The rows of each matrix lie in a flat space through zero, up to rounding. After each matrix: how many dimensions does the smallest such space have?

[[-11   2   0  13   2  -8  13  11   4   8  -5  -1   1   8   3   3  -3   1
   10  -3 -11]
 [  2  -4  -1  -1  -5   3  -5 -12  -3  -6   7  -2   1   3  -2   1   8  -8
  -11   0   2]
 [  0  -1   1   2   1  -1   2   3  -4  -2  -3  -4   5  -2  -7  13  -6  -2
    2  -5   0]
 [ 13  -1   2 -30  -2   7 -14  -6   4 -16   1  -7   0 -30 -16   6 -12   2
  -12   0  18]
 [  2  -5   1  -2  -7   3  -2 -10  -2  -6   7  -5   3   1  -6   5   6 -11
  -15  -2   2]
 [ -8   3  -1   7   3  -9   9  10   6   1  -7  -4   2  -1  -2   9  -9   3
   11  -4  -5]
 [ 13  -5   2 -14  -2   9 -13 -10  -9 -11   4  -2   3 -12 -11   9  -2  -4
  -12  -2  12]
 [ 11 -12   3  -6 -10  10 -10 -19 -16 -14  11  -8  10  -2 -18  21   6 -19
  -25  -8   8]
 [  4  -3  -4   4  -2   6  -9 -16 -10  -3   8   4  -1  12   6  -3  14  -6
   -8   3   3]
 [  8  -6  -2 -16  -6   1 -11 -14  -3 -24   4 -15   9 -20 -24  30  -9 -12
  -15  -8  14]
 [ -5   7  -3   1   7  -7   4  11   8   4  -9   2  -4  -4   6  -5  -8  12
   17   3  -2]
 [ -1  -2  -4  -7  -5  -4  -2  -8   4 -15   2 -11   4 -10 -13  17  -4  -8
   -8  -4   5]
 [  1   1   5   0   3   2   3  10  -1   9  -4   4  -1  -1   2  -6  -5   6
    6   0  -2]
 [  8   3  -2 -30   1  -1 -12  -2  12 -20  -4 -10  -1 -36 -17  11 -19   6
   -3   0  18]
 [  3  -2  -7 -16  -6  -2 -11 -18   6 -24   6 -13   2 -17 -15  17  -2  -9
  -14  -1  13]
 [  3   1  13   6   5   9   9  21  -3  30  -5  17  -6  11  17 -33   2  14
    9   5 -11]
 [ -3   8  -6 -12   6  -9  -2   6  14  -9  -8  -4  -5 -19  -2   2 -14  11
   13   3   7]
 [  1  -8  -2   2 -11   3  -4 -19  -6 -12  12  -8   6   6  -9  14  11 -19
  -21  -5   2]
 [ 10 -11   2 -12 -15  11 -12 -25  -8 -15  17  -8   6  -3 -14   9  13 -21
  -33  -3   9]
 [ -3   0  -5   0  -2  -4  -2  -8   3  -8   3  -4   0   0  -1   5   3  -5
   -3   0   2]
 [-11   2   0  18   2  -5  12   8   3  14  -2   5  -2  18  13 -11   7   2
    9   2 -13]]
 -> 5

[[-26  -7 -12 -35  -6 -21  21 -21   6  -1  11   1  -7 -12   4 -13  10  -4
   -7  -3  41]
 [ -7  21   6  -3  -3   9  26 -32   8 -16   5  19  -1  -9  -8  -1  -4  -2
  -13  12  16]
 [-12   6  -5   7  12  -7  -5  -3  -4   8 -18  -3  13   2   8  -1  -4  -5
    0   3   6]
 [-35  -3   7   5   5  -8   5 -12   0  -5   5   3   3  -4  10 -10  -1   3
    2  -7  16]
 [ -6  -3  12   5  16  -5  -5  -1   3  -3   3   5 -14   4   0  -7  -8   0
   10  -2  -8]
 [-21   9  -7  -8  -5   8  25 -22  -3 -16   6   7   0  -5  15  -1  -7  -9
   -5  -1  22]
 [ 21  26  -5   5  -5  25  40 -15  -9 -15   0 -18  -8 -15 -12  19   6  -1
    7  -7 -19]
 [-21 -32  -3 -12  -1 -22 -15  20  19   3   5  15  12   5  13  -9   8   1
  -14  -3   9]
 [  6   8  -4   0   3  -3  -9  19  -1   9 -18 -18  -7  24  10  18 -14  -3
   12   6  -8]
 [ -1 -16   8  -5  -3 -16 -15   3   9  14   8  -7 -10  -2 -10 -13  11  10
    3  -4   9]
 [ 11   5 -18   5   3   6   0   5 -18   8  -7   2  13   4  19  12 -12  -3
  -10   7   2]
 [  1  19  -3   3   5   7 -18  15 -18  -7   2   1  12  16  14  17  -1  -5
    8  -7 -21]
 [ -7  -1  13   3 -14   0  -8  12  -7 -10  13  12  34 -13  -5  17  11  10
   -4  11 -14]
 [-12  -9   2  -4   4  -5 -15   5  24  -2   4  16 -13  33  20 -17  -4  -6
   -1  -7   3]
 [  4  -8   8  10   0  15 -12  13  10 -10  19  14  -5  20  45  13   6 -15
  -13 -23 -17]
 [-13  -1  -1 -10  -7  -1  19  -9  18 -13  12  17  17 -17  13  21  11  -5
  -32   3  21]
 [ 10  -4  -4  -1  -8  -7   6   8 -14  11 -12  -1  11  -4   6  11  -1   1
  -10  11  -3]
 [ -4  -2  -5   3   0  -9  -1   1  -3  10  -3  -5  10  -6 -15  -5   1  15
    2   6   6]
 [ -7 -13   0   2  10  -5   7 -14  12   3 -10   8  -4  -1 -13 -32 -10   2
   10  13   7]
 [ -3  12   3  -7  -2  -1  -7  -3   6  -4   7  -7  11  -7 -23   3  11   6
   13   6   0]
 [ 41  16   6  16  -8  22 -19   9  -8   9   2 -21 -14   3 -17  21  -3   6
    7   0 -15]]
 -> 15

[[ -9  -4  -4 -13  25   8  -5   4   2   5   5   9   3   8   2  24  28  17
  -19  11 -10]
 [ -4   9 -10  -4   1  18   5 -12   5  -4 -12   5  15   7 -15  -3  10   5
   11  -3   5]
 [ -4 -10 -38   4 -25  -3  13  28   1   0  -6 -16 -24   9  39   5 -17   1
  -12 -13   0]
 [-13  -4   4 -26  27 -13 -17  15   4  12   8  -6  -1  15  20  19   9  17
  -36  25 -17]
 [ 25   1 -25  27 -19   1  30   5  -6 -10  -8  -4  -7  -8 -12 -31 -30 -25
   31  -8   2]
 [  8  18  -3 -13   1  -1  10  -8  14  -4 -12  -3  17  10 -25 -20  -9  -7
   21  12  -4]
 [ -5   5  13 -17  30  10  -5 -11   3   4   4  19  14   2 -20  19  36  15
   -6  10 -12]
 [  4 -12  28  15   5  -8 -11  -6 -12   2  18  10  -9 -21  -1   9   7  -4
   -3  -6   4]
 [  2   5   1   4  -6  14   3 -12  14  -9  -2   5   9  -1 -25   3  11  -4
   21  -3  16]
 [  5  -4   0  12 -10  -4   4   2  -9  -1   1  -1  -8  -9   7  -7 -10  -7
    3 -10   2]
 [  5 -12  -6   8  -8 -12   4  18  -2   1  12  -3 -22  -7  18  12  -4  -4
   -8  -5  -3]
 [  9   5 -16  -6  -4  -3  19  10   5  -1  -3   4  -7   1  -3   2   3  -1
    8  -3 -14]
 [  3  15 -24  -1  -7  17  14  -9   9  -8 -22  -7  20  16 -18 -26 -14  -6
   21   4   8]
 [  8   7   9  15  -8  10   2 -21  -1  -9  -7   1  16  -7 -26 -23 -11 -13
   26  -4  16]
 [  2 -15  39  20 -12 -25 -20  -1 -25   7  18  -3 -18 -26  24  -5 -19  -9
  -13 -14   5]
 [ 24  -3   5  19 -31 -20  19   9   3  -7  12   2 -26 -23  -5  -4 -15 -23
   28 -20   1]
 [ 28  10 -17   9 -30  -9  36   7  11 -10  -4   3 -14 -11 -19 -15 -14 -23
   41 -16  -6]
 [ 17   5   1  17 -25  -7  15  -4  -4  -7  -4  -1  -6 -13  -9 -23 -23 -20
   27 -16   5]
 [-19  11 -12 -36  31  21  -6  -3  21   3  -8   8  21  26 -13  28  41  27
  -15  20  -9]
 [ 11  -3 -13  25  -8  12  10  -6  -3 -10  -5  -3   4  -4 -14 -20 -16 -16
   20  -3  16]
 [-10   5   0 -17   2  -4 -12   4  16   2  -3 -14   8  16   5   1  -6   5
   -9  16   5]]
 -> 7

[[ -5   7 -25 -32   8  -8  -1   2  16 -16   5   6  -5 -13  -4   5  -1 -30
   -1  -1  33]
 [  7 -14 -10   0 -14  23 -19  -6   0  19   5 -11   7   1   1  19  14 -22
    6 -20  26]
 [-25 -10 -13 -32  -8  15   4  46 -30 -48  35  17 -20 -10 -16  -8  26 -42
   48   2 -10]
 [-32   0 -32  14  -7  -3  10   9  16  -1  18   9  21  24  -4   4  -7   0
   10  -4   2]
 [  8 -14  -8  -7  -5   2  -1  -8 -17   3  10 -14 -33 -23  -6 -28  19 -19
    7 -19  31]
 [ -8  23  15  -3   2  -6   9 -19  20  15   4  15   1  -3  14  -7  -5  24
   -8  19   5]
 [ -1 -19   4  10  -1   9   2 -18  18  21   4  -5   1   2  18  -2   1   6
  -15 -11  13]
 [  2  -6  46   9  -8 -19 -18 -10 -13  17  -7 -18 -13 -35  39  -5  12  45
   14  -8  22]
 [ 16   0 -30  16 -17  20  18 -13   4  -4  30 -12  -2  36 -26 -31  21 -24
   -7  21  -3]
 [-16  19 -48  -1   3  15  21  17  -4  -5  11  15  10  44 -48   0  -6   4
    4  -6   7]
 [  5   5  35  18  10   4   4  -7  30  11 -29   9  22  -7  -9 -16   1  -6
  -31   8   0]
 [  6 -11  17   9 -14  15  -5 -18 -12  15   9  10 -11  -4  20  -1   5 -16
    8   6 -31]
 [ -5   7 -20  21 -33   1   1 -13  -2  10  22 -11   5   4  -1  -9  20  -5
    9  14  -4]
 [-13   1 -10  24 -23  -3   2 -35  36  44  -7  -4   4 -54 -15 -26  11 -56
  -37  -8  -4]
 [ -4   1 -16  -4  -6  14  18  39 -26 -48  -9  20  -1 -15 -12  -9   8 -27
    6  18 -16]
 [  5  19  -8   4 -28  -7  -2  -5 -31   0 -16  -1  -9 -26  -9  -2  23  11
   -1   9  -3]
 [ -1  14  26  -7  19  -5   1  12  21  -6   1   5  20  11   8  23 -29  20
   -8  28 -55]
 [-30 -22 -42   0 -19  24   6  45 -24   4  -6 -16  -5 -56 -27  11  20  -1
   -2 -52  30]
 [ -1   6  48  10   7  -8 -15  14  -7   4 -31   8   9 -37   6  -1  -8  -2
    7  -4 -11]
 [ -1 -20   2  -4 -19  19 -11  -8  21  -6   8   6  14  -8  18   9  28 -52
   -4   7   7]
 [ 33  26 -10   2  31   5  13  22  -3   7   0 -31  -4  -4 -16  -3 -55  30
  -11   7  -4]]
 -> 14

[[ 15 -13  11  18 -11  -3 -12  14   4  23   1   5   3   1 -12 -23   7  27
  -24  10  41]
 [-13   8  11   4   9   5   5  -6  -1   7 -15  28  -1   5  25   5  16   1
   17  13   4]
 [ 11  11 -27  -9   8  -8   7 -16  16  32  10  18  21  -6   9  -1  -4  15
    6   8  21]
 [ 18   4  -9   5  11  -9 -17   8  14  -9   2  -7   8  -6 -15  -9  -8  17
  -23 -12  -1]
 [-11   9   8  11  11  10  -6 -12   6 -23  -1  -7  13  -2 -11  23   5 -11
   17  24 -19]
 [ -3   5  -8  -9  10 -26   1  -7  25  -4   0   9  28  -6   5 -13 -17   9
    1  14  11]
 [-12   5   7 -17  -6   1 -20  -2  14  17  13 -13  14  12  -5  -1  -7  -2
   -3  15  12]
 [ 14  -6 -16   8 -12  -7  -2 -28  -7  14   5  -4  -2   7  10 -14  -6  19
   16  -2  13]
 [  4  -1  16  14   6  25  14  -7 -13   0   6  14   6 -27   0  -4  17   2
   16 -10 -31]
 [ 23   7  32  -9 -23  -4  17  14   0 -13  -7  -3  -7  15   2 -20 -13  11
  -26  -8   9]
 [  1 -15  10   2  -1   0  13   5   6  -7 -22   0   3 -11  -5 -26 -13   9
    5  -9 -13]
 [  5  28  18  -7  -7   9 -13  -4  14  -3   0 -31  20  33 -12   3   3  12
  -17  25  -2]
 [  3  -1  21   8  13  28  14  -2   6  -7   3  20  -2 -17  -2   7  11 -14
    8  16  -1]
 [  1   5  -6  -6  -2  -6  12   7 -27  15 -11  33 -17  -8   8   4 -14  22
   17   7  -8]
 [-12  25   9 -15 -11   5  -5  10   0   2  -5 -12  -2   8  -6   5   6  -1
   -3   6  -4]
 [-23   5  -1  -9  23 -13  -1 -14  -4 -20 -26   3   7   4   5  16 -13  17
   -5   1 -41]
 [  7  16  -4  -8   5 -17  -7  -6  17 -13 -13   3  11 -14   6 -13 -13  -4
    5  -7  -2]
 [ 27   1  15  17 -11   9  -2  19   2  11   9  12 -14  22  -1  17  -4  21
  -10  14  -1]
 [-24  17   6 -23  17   1  -3  16  16 -26   5 -17   8  17  -3  -5   5 -10
   -6   8 -15]
 [ 10  13   8 -12  24  14  15  -2 -10  -8  -9  25  16   7   6   1  -7  14
    8 -12  -8]
 [ 41   4  21  -1 -19  11  12  13 -31   9 -13  -2  -1  -8  -4 -41  -2  -1
  -15  -8  13]]
 -> 18

[[  5   3   2  17  -2  -5   5  -4   1  16  -7  10 -11  16 -11  13   7   9
  -12   3   8]
 [  3 -21  21 -12 -41 -21   6  -3  -7  -4   7  -2  -8   4  10  19   2   3
  -29  24 -21]
 [  2  21  -4  -5  51  27  -9  12  23   6  -7 -12  25 -26  12 -44 -27  -3
   42 -10  10]
 [ 17 -12  -5 -32 -23 -28   3  12   3 -29  12   1   4 -14  27 -14  -3  -8
  -13  18 -26]
 [ -2 -41  51 -23 -52 -17   4 -14   9  36   2  -2  -5  10  23  34  -6  12
  -26  49 -18]
 [ -5 -21  27 -28 -17  -5  -6  -2   4  -4  10  -2   6 -15  19   1  -6  -6
    3  24 -12]
 [  5   6  -9   3   4  -6  -3  24  -5 -24   7  13 -10  -4 -12  -7   3 -11
   -2  -6  -5]
 [ -4  -3  12  12 -14  -2  24 -44   0  27  -3   0 -28   1 -14   1 -22  12
    1  -9  27]
 [  1  -7  23   3   9   4  -5   0  11  21 -10   3   3   5  -2   5  12  10
    5  16   8]
 [ 16  -4   6 -29  36  -4 -24  27  21 -21  -4   0  28 -21  22 -29  29   0
   30  20 -10]
 [ -7   7  -7  12   2  10   7  -3 -10  -4   2  -7  -8  -2 -15  -5  -8  -3
    3 -20   6]
 [ 10  -2 -12   1  -2  -2  13   0   3   0  -7  10   2  14 -10 -14  17  -6
   -7  -2  16]
 [-11  -8  25   4  -5   6 -10 -28   3  28  -8   2  15  15  11  35  15  12
   -9  26   8]
 [ 16   4 -26 -14  10 -15  -4   1   5 -21  -2  14  15   2  13 -13  27  -5
    1   4   3]
 [-11  10  12  27  23  19 -12 -14  -2  22 -15 -10  11  13 -10  23  20  19
    4  -2  11]
 [ 13  19 -44 -14  34   1  -7   1   5 -29  -5 -14  35 -13  23 -34  14  -3
   21 -19  -3]
 [  7   2 -27  -3  -6  -6   3 -22  12  29  -8  17  15  27  20  14   4  -1
  -12   8  13]
 [  9   3  -3  -8  12  -6 -11  12  10   0  -3  -6  12  -5  19  -3  -1   8
    4   9 -16]
 [-12 -29  42 -13 -26   3  -2   1   5  30   3  -7  -9   1   4  21 -12   4
   -1  24 -11]
 [  3  24 -10  18  49  24  -6  -9  16  20 -20  -2  26   4  -2 -19   8   9
   24  -9  28]
 [  8 -21  10 -26 -18 -12  -5  27   8 -10   6  16   8   3  11  -3  13 -16
  -11  28 -14]]
 -> 10

[[ 28 -18   1  17 -18  -4   7  -1  20  -5   5  16  26   3   0  10  -9  19
    1 -24  21]
 [-18 -10   6   3   7  -3  16   3  11  10  -3 -17 -12  -7  -2  -4 -10 -10
    9  10 -14]
 [  1   6 -24 -18  14 -14  18   3  14   9   7  -9   0 -13   3   0   2   7
   16   6   9]
 [ 17   3 -18   0  -9   7 -11 -25 -10  15 -17 -17   3  15  -7   4 -22   9
    2 -18  18]
 [-18   7  14  -9   2  -7  15   9   9  11   7 -32  -8 -12  -5 -14   2  -4
  -10   8 -10]
 [ -4  -3 -14   7  -7 -10   1 -25  10 -16 -10 -14   1  -1  -6  -3  -6  19
    5 -10   8]
 [  7  16  18 -11  15   1   1  21 -22  -3   3  16  15  -5   0  20  26   4
   -4  -8  14]
 [ -1   3   3 -25   9 -25  21  25   2   2  17  19 -12  -9  23   8  13  16
   -1   2 -13]
 [ 20  11  14 -10   9  10 -22   2 -19   2  -4  -6  -2  -1   6   3  16  -9
    7   1   0]
 [ -5  10   9  15  11 -16  -3   2   2 -11   5 -14  15   6  -5  -3   2 -14
    8  -8  -9]
 [  5  -3   7 -17   7 -10   3  17  -4   5 -37  -8  -7   1   1   5  -4   3
    1 -12  10]
 [ 16 -17  -9 -17 -32 -14  16  19  -6 -14  -8  -8  17  -2   4  17   5   5
  -11   2  15]
 [ 26 -12   0   3  -8   1  15 -12  -2  15  -7  17 -14  -6   0   9 -10   2
   -3   1  11]
 [  3  -7 -13  15 -12  -1  -5  -9  -1   6   1  -2  -6 -15   6  -5 -15  -3
    8   0  21]
 [  0  -2   3  -7  -5  -6   0  23   6  -5   1   4   0   6 -13  -5  27   9
   18  -7   8]
 [ 10  -4   0   4 -14  -3  20   8   3  -3   5  17   9  -5  -5 -28   5  -4
   10  -9  -3]
 [ -9 -10   2 -22   2  -6  26  13  16   2  -4   5 -10 -15  27   5 -14 -11
    0  -6  -1]
 [ 19 -10   7   9  -4  19   4  16  -9 -14   3   5   2  -3   9  -4 -11 -21
  -11 -12  13]
 [  1   9  16   2 -10   5  -4  -1   7   8   1 -11  -3   8  18  10   0 -11
  -21   4  10]
 [-24  10   6 -18   8 -10  -8   2   1  -8 -12   2   1   0  -7  -9  -6 -12
    4 -32  -9]
 [ 21 -14   9  18 -10   8  14 -13   0  -9  10  15  11  21   8  -3  -1  13
   10  -9 -26]]
 -> 19

[[  4 -15  10   4  -5  -9   6   0   1  -8   3  12  -6  -2   1   1  10  17
   -4  -9  -6]
 [-15  14  -9  -7   1  -3   0  -2  -1  10 -15   1  10   7   6   1 -16  -8
   11   3   1]
 [ 10  -9   4   4   7   3  -5   3   1 -11   9  -5 -10  -5  -3   0   7  -1
   -8  -3   3]
 [  4  -7   4   1   3  -1  -1  -1  -1  -6   4   2  -4  -2   0   2   4   3
   -4  -2  -1]
 [ -5   1   7   3  51  17 -25  27  -1 -12 -11 -25 -35  -7 -12 -10 -26 -18
    1   9  -1]
 [ -9  -3   3  -1  17 -12  -2  12  10 -11  -7  11 -22  -2  -2 -10   5   1
    2  -8   2]
 [  6   0  -5  -1 -25  -2   7 -15  -4   4   7   3  22   3   9  12   5   4
   -1  -4   2]
 [  0  -2   3  -1  27  12 -15   9   1 -11   5  -9 -18 -10  -8  -1  -2 -12
   -2   5   1]
 [  1  -1   1  -1  -1  10  -4   1  -2  -1   4  -3   1  -7  -3   7  -1   1
    1   1  -5]
 [ -8  10 -11  -6 -12 -11   4 -11  -1   7  -9   5  18   9  13   6  -7  -5
    7  -4   6]
 [  3 -15   9   4 -11  -7   7   5   4  -9   3  14  -7  -6   1   4  12  21
   -1 -13  -8]
 [ 12   1  -5   2 -25  11   3  -9  -3   5  14  -8  19  -3   1  12   7   2
   -3  -1   2]
 [ -6  10 -10  -4 -35 -22  22 -18   1  18  -7  19  28  17  13  -2   7   9
    5  -4   4]
 [ -2   7  -5  -2  -7  -2   3 -10  -7   9  -6  -3  17   9   8   4 -11  -4
    3   3   1]
 [  1   6  -3   0 -12  -2   9  -8  -3  13   1   1  13   8   0  -4   3   0
   -1   7   1]
 [  1   1   0   2 -10 -10  12  -1   7   6   4  12  -2   4  -4 -12  17   7
   -2   1   2]
 [ 10 -16   7   4 -26   5   5  -2  -1  -7  12   7   7 -11   3  17  12  22
   -2 -14 -10]
 [ 17  -8  -1   3 -18   1   4 -12   1  -5  21   2   9  -4   0   7  22   3
  -11  -4   5]
 [ -4  11  -8  -4   1   2  -1  -2   1   7  -1  -3   5   3  -1  -2  -2 -11
    3   5   5]
 [ -9   3  -3  -2   9  -8  -4   5   1  -4 -13  -1  -4   3   7   1 -14  -4
    5  -7   3]
 [ -6   1   3  -1  -1   2   2   1  -5   6  -8   2   4   1   1   2 -10   5
    5   3  -8]]
 -> 7
